The same things were measured in two ways. Each way mixes the same 10 hidden numbers, adds some noise and spreads widely along 7 directions of its own, which tell nothing about the thing.
In the rows, zero is written as 128.
Some things both ways: the first way, then the second way.
[126 127 155 142 124 113 126  97 119 152 127  93 125 133 121  85 143 128
 110 141 111 136 154  94 139 121 130]
[101  94  70  58 142  74 114 108 102  85 154  41  86 164 173 100 115 104
 164 137 141 131  95 108  57 117 138 147 110]

[112 114 117 114 135 102 138 112 134 120 112 106 140 120 115 122 135 151
 129 142 125 148 137 132 129 104 137]
[ 74 168 107 147 146 173 124 151 127 173 134 141  57 146 146 150 156 162
 145 128 117 162 135 158 144 121 155 131  93]

[ 90 142  87 164 141 127 148 133 129 154 142 147 143 110 128  94 143 125
 160 123 106 150 106 125 151 133 175]
[ 79 163  88 148 138 149 135 137 146 168 148 117  98 147 146 179 185 159
  95 174 148  92 108 135 181 164  79 137 137]

[ 99 177  83 126  87 127  88  91 133 138 180 116 145 102 147  98 203 103
  94 154 105 168 147 133  83 122 174]
[ 93 136 102 102 149 140 148 138 142 125 105 116  89 123 134 122 122 109
 139 129 102 135 140 120  88 116 132 176 104]

[135 181 157 112 105 130 100  98 171  94 159 150 135 118 173 132 119 137
 106 144 138 113 180 126  89 169  66]
[120 113 137 157 128 171 106 106 148 143 125 134 103  91 104 114 166 137
 128 119 105 112 166 143  88 106 141 127 128]

[133  98 125 125 111  98 115 142 117 131 127 157 126 134 137 143 135  97
 146 145 137 125 118 133 127 152 103]
[121 125 110 121 129 162 126 124 173 183 156 114 161 141 119 154 117 130
 127 128 140 121 143 140 115 118 144 125 135]

[119 121 136 108 117 117  91 153 124 123 120 118 116 135 150 134 126 125
 124 131 114 122 108 142 138 142 121]
[129 178 176 189 107 196 142  99 130 177 123 223 114 116 104 155 130 140
 100 117 111 146 199 164 137 125 159 132 146]

[140  86 141  86 120  79  73 143  99 144 119 107  98 126 127 150 162  93
 135 130  83 127 114 158 164  98 144]
[116  64  76 123 108 169 134 163 135 180 130  70 142 144 126 107 115 120
 136 129 152  60  78 107 163  94 139 104 131]

[110  75 146  84 128 103 113 134 124 124 161 130 130  93 129 126 136 120
 122 100 108 136 122 129 132 153 132]
[174 142 182 116 106  57 109 111  90  67 117 107 158 112 106 126 112  86
 162 101 150 175 159 101  75 160 126 132 147]

[102 181  87 123 113 120 102 118 130 135 181 139 132  96 121  93 169 124
 127 129  79 130 114 160 138 154 175]
[116 116 145 138 111 109 131 137  54  76  81 155 121 106 140 119 123  97
 136 118 138 130 130  99  87 172 122 159 134]

[150 115 140 177 121 103 193 111 126 131 103 142 132 145 113 137 137 169
 183 171 111 142 113 157 194 113 141]
[166 104 136 111 116 109 128 103  94 148 145 128 141 120 125 124 124 137
 126 122 155 125 124 136 106 132 141 115 147]

[112 138  86 110  81 123 106 141 110 161 179 196 140  91 141 149 197  41
 169 126  72 122  57 172 121 150 190]
[128 128 131 129 127 130 145 143 143 115  98 128 148 110 108 125 123 100
 140 118 128 126 149 106 110 132 127 156 128]

[171 221 101 157 123 188 149 105 177 103 139 173 163 147  98  87 105 162
 110 145 168 106 125 147  85 189 103]
[177 161 144 166 110 110 144 156 144 110 126 202 144 103 118 116 139 170
  62 124  78 100 109 145 188 151  92  98 122]

[142  95 165 116 110 145 175 102 123 123 120 139 134 109 147 135 130 114
 137 139 116 134 120 126 156 139 110]
[ 96 109  86 134 127 182 145 106 153 188 165  93 101 158 121 123 117  99
 190 114 174 170 172 158 101  45 185 137 131]

[124  99 104 125  92  85 120 127 117 157 111 142 132 154 130 132 158  80
 133 154  94 130 110 153 164 136 127]
[154  86 105  86 132 132 125 115 164 155 164 114 162 158 140 106 127 171
 112 137 124  83 125 115 112 115 136 104 135]

[ 98  72 133  99 155 115 149 153 117 104  90  86 137 116 112 100  79 174
 102 115 160 134 119 103 127 173  96]
[130 178 147 156 106 158 133 143 110 187 140 164 105 156 131 178 144 162
 121 134 147 159 144 141 175 151 114 119 137]

[114 149  94 166  97  79 112 173  99 160 116 172 127 126 144 131 172  88
 197 141  71 122  70 174 194 121 200]
[ 92  81 142 133 107 199 104 132  80 177  81 132 121 102 128 124 129 131
  92 134 113  33 117  98 108 166 149 121 137]

[137 102 173  86 157 102 119 121 108 179 108 130 126 147  94 115 105  94
 116  91 108  90  95 106 147 163  95]
[160 162 202 152 103  97 141 137  73  63 107 201 136 121 117  99 134 145
 125 107 136 178 193 121 115 160 103 119 156]

[131 144 106 116 134  61 126  80 137 106 144 122 135 107 126 116 154 165
 110 151 115 168 186 162 165 130 113]
[107  99 137 133 120 169 114 129 102 155 128 141 147 146 142 139 130 145
 133 136 164 117 141 117 120 138 128 122 152]

[145  69 137 124 111 125 153  91 143 143 136 133 135 165 101 123 142 118
 121 147 119 139 131 131 147 118 112]
[152 127 129  91 112  87 145 146  83 137 117 119 142 171 155 165 143 159
 150 132 180 136 111  78 124 184 125 156 146]

[159 166 140 123 115  85  61 136 142 118 136 142 112 137 118 153 140 126
 148 155 129  94 148 150  87 128 104]
[145 130 124 116 108  82 139 190  99  82  85  84  81  73  98  58 127 102
 139  86  83 129 108 121 109 125 123 112  90]

[118 116 174  97 116 110  68 159  76 135 122  79  92 109 150 121 133 111
 115 136 119 109 110  99 114 152 118]
[ 96 112 115 118  93 152 175 132  56 146  75 108  91 146 133 142  98  57
 167 125 178 130 146  79  94 135 141 200 147]

[133 144 115 150 150 126 147  82 119 169 150 127 141 122 103  96 161 129
 121 134 124 170 127 115 128 124 150]
[106 141 118 110 146  96 134 138 134  87 137 102 139 117 126 122 108  97
 142 124 142 169 134 145  98 121 105 145 130]

[145 178 168 110 147  64 120 102  92 145 103 132 147 132 105 121 134 151
 125 133 146 123 112 119 118 138 118]
[ 34 127 154 151 138 234  94 135  85 164  82 200 109 155 180 190 118 165
 108 146 114 112 125 114 114 164 149 173 135]

[ 91 103 105 106 137 164 180 154 104 119  81  99 139  98 141 128 100 144
 123 139 141 144  62 129 127 185 116]
[122  68 121  97 125 121 129 133  86 125  91  57 132 109 113 105 118  80
 183 114 174 116 117  89  91 113 148 151 139]

[140 150  88 138  96  82 124 136 116 139 129 196 138 151 106 160 163 101
 191 170 114 108  75 186 141 131 147]
[122  77 117 121 122 144  82 190 110 140  81 104 130  81 132 120 156 158
 114 115  87  57  61  94 109 174 121 111  93]

[147 115 172  97 125  65 138 115 101 124 111 145 142 114 112 158 152 143
 161 135 122 129 104 146 138  99 147]
[113 172 123 119 121 109 120 150 108 114 112 102  51 176 158 150 154 155
 146 139 108 146 106  91 157 148 109 147 104]

[123 141 135  92 180  82 117  88 102 149 144 126 140 101  92  91 144 134
 112  95 129 154 139 109 137 106 148]
[ 97 139 152 163 118 188 162 143 139 157 122 204 218 123 113 159  77 104
 100 121 165 134 173 153 132 138 134 145 174]

Other things, the second way, with their names:
<323>: [141 151 131 101 145  52 147 103 131  52 125 100 120 150 137 117 147 123
 138 145 137 129 128  90 134 142 109 158 144]
<245>: [135 109  62 161  91 169 167 160 129 191 156 128  82 130 125 114 125 125
 134 117 142 136 106 171 157  60 114 119 115]
<9>: [138 168  94 111 132  60 166 105 131  92 184  99  99 167 142 116 125 121
 130 146 159 167 123 156 154 103  97 128 144]
<404>: [141 190 126 125 128 103 107 115 125 137 163 122  46 142 136 136 156 150
 120 142  95 168 142 152 134 139  97 102  93]
<167>: [143 143 133 108 137  99 155 104 126 110 122 170 181 156 151 166  76 107
 111 141 137 125 114 106 138 158 142 170 142]
<141>: [142 135  91 181 115 175 163 148 171 191 157 208 165 111 118 131 149 152
  59 148 120  67 134 165 192 145 105  91 123]
<191>: [175 135 156 150 129 127  78  97 165 126 143 171 152 114 129 160 165 175
  82 152  86  95 124 119 136 161  79 111 128]
<196>: [135 115 111 139 172 116 156 147 168 112 121 151 164  97 116 111 185 165
 118 147 146  95 120 130 178 129 101 132 133]
<305>: [178  80 178  99 134 121 139 139  98 115  65 176 195  77 104  88  88 122
 120  96 105  94 135  94  93 152 178 133 125]
<66>: [119 134 115  97 125 108 134 115 133 119 128  67  91 114 111 106 105  88
 147 105 107 140 137 135  71  99 161 146 118]
<180>: [147 115  54 128 141  76 154  82 206 102 177  81 151 120 123 116 126 100
 111 128 116  78  76 155 136  80 166 139 132]
<292>: [187 110 142 116 131  61  89 100 151  64 149 127 184 103 122 101 115 121
 124 108  98 121 116 127  85 139 148  98 117]
<421>: [165 113 150 116 124 114 153 146 117 128 103 134 159 105 100  95 137 137
 116 125 138  94 139 103 149 144 114 114 142]
<326>: [159 140 156 149 113 106 116 115 108 102 118 168 127  90 115 115 145 129
 107 113 100 120 149 131  98 165 135 116 122]
<91>: [131 150 116 111 165  75  91  64 180  73 171 125 145 127 147 145 117 114
 123 129  89 146 125 152  65 134 163 143 109]
<41>: [109  93 119 161 117 224  83 178 119 229 110 142 100 101 129 148 176 198
  95 137 102  62  85 133 166 143 109  88 105]
<93>: [191  35 114 122 113 160 159 120 147 188 135 164 248  96  99 105  79 110
 100 120 161  54 117 130 128 106 153 108 158]
<212>: [102  54 109 128 159 189  88 136 125 182 105 126 168  65 119 132  98 103
 125 122 121  81  79 150 110 116 166 119 102]
<329>: [168 156 139 118 150 107  89  85 158 126 170 187 143 151 158 167 121 160
 118 142  96 167 137 143 106 149 128 123 100]
<328>: [ 87 126 152 127 133 155  94 134 105 159 101 112 165 143 141 192 147 143
 109 161 162  72 105  80 158 204 107 136 158]
<239>: [149 165  95 136  87 110 155 171 134 147 148 113 109 157 130 138 113 125
 116 123 122 136 100 130 177 129  99 111 116]
<426>: [163 173 198 121 142  78 171 127  67  50  88 232 107 129 140 102 142 168
 134 119 128 199 190 116 114 158 114 165 140]
<370>: [154 160 137 169  25 162 185 204  84 188 101  92  68 103  56  99  99  67
 164  60 143 184 182 142 124  83 121 114 135]
<162>: [119  73  83 101 156 133  77 131 141 163 146 108 173 160 177 158 129 166
 121 153 130  56  37 100 156 163 166 102 100]
<303>: [115 163 140 143 168 125  89 109 145 110 144 160 107 111 134 134 146 136
 143 130 102 179 154 163 112 132 139 117  90]
<346>: [160 143 115 117 127  81 129 100 134  88 164 128 103 136 135  95 118 118
 134 120 108 158 140 147 103 105 134 114 111]
<223>: [135 138 168 146 150 137  98 107 116 122 122 224 177 148 166 182 154 188
  82 174 132  98 119 104 172 204  92 128 144]
<174>: [ 87  34 156 113 149 213  86  97  70 181  90 184 186 132 169 162 111 161
 130 136 163  72 120  98  68 164 203 154 154]
<417>: [128 105 120 141 115 138  90 137 101 128 124 134 112 118 147 137 153 144
 115 143 119 104 102 114 117 155  82 119 117]
<121>: [147  92 114 136  90 159 166 165 152 166 123 114 184  78  80 110  87  99
  96  99 130  93 118 153 115  89 106 127 160]
<128>: [169 144 174 196 120 157 140 117 173 127 131 221 212  69  76 133  89 103
 111  88 116 164 173 187 130  91 153 120 149]
<95>: [138 131 110 130 102 143 156 179 128 163 114 104 108 137 117 128 138 143
 111 138 131  97 100 108 189 122  73 124 133]
<92>: [139 127  49 134 107 144 174 138 176 179 182 116 126 158 131 119  86 101
 115 130 130 116 102 165 170  67 133 113 115]

Some of these things the first way, each followed by its name:
[137 103 155 106 127 120 112 107  90 138 137  81 113 115 104  85 169 127
 113 124  97 151 123 115 163  71 187]
<92>
[117 118 118 121 138 124 128 110  89 155 122  85 117 148 110  86 139 132
  95 147 120 151 102 119 164 149 130]
<417>
[129 112 204  58 145  44  84 104  74 139 156 102 128  68  93 129 187 130
 145  92  94 134 124 109 111  47 206]
<167>
[152 111 130 126 117 174 176  77 110 148 130 116 138 131 104  87 164 111
 110 139 106 161 104 128 170  98 170]
<93>
[137 112 101 142 119  43  94 127 123 157 181 187 130  94 133 159 212  91
 189 121  67 167 131 183 171  88 199]
<328>
[140 153  22 148 138 236 146  73 168 176 123 106 127 183 123 118 151  95
  79 179 124 186  99 161 121 135 108]
<196>
[133 129  99 144 134 175 143 151  95 142  94  89 119 125 116 114 127 134
 124 161 153 145  68 124 101 161 133]
<212>
[164 162 147 140 154 163 206 112 137 106  71 163 163 116 110 118  72 152
 143 136 191 107 115 108 100 176  73]
<421>
[123 135 198  96 143 187 155 115 127  97 104  59 132 123 109  61  57 186
  62 124 171  92 133  58  84 197  63]
<245>
[105 136 135 150 125 140 125 147 151 150 155 120 136  92 125  93 129 131
 134 104  89 112 122 113 113 175 154]
<9>
[100 134 126 129 122 137 127 143 136 108 106 102 140 125 153 111 112 157
 112 141 152 142 125 111 104 147 119]
<66>
[140 129 143 105 132  76  92 103 115 162 138 130 116 120 134 169 184 107
 156 136  78 149 117 160 148  71 161]
<323>
[193 143  96 185  72 175 138  90 153 177 137 160 125 201 130 131 173  78
 116 191 101 141 110 174 158 159 106]
<174>
[155 104 168 120 118  57 124 125  96 135 149 167 129 110  90 133 171 123
 188 120  94 116 107 150 168  86 186]
<239>
[128  98 163 125 130 121  84 146  89 199 117 111 105 188 117 126 134  87
 127 127 113 110  61 103 133 138 126]
<121>
[110  68 124 110 114  79 129 143 105 105 125 119 119 131 134 126 141 151
 141 142 103 151 112 162 203 118 150]
<370>
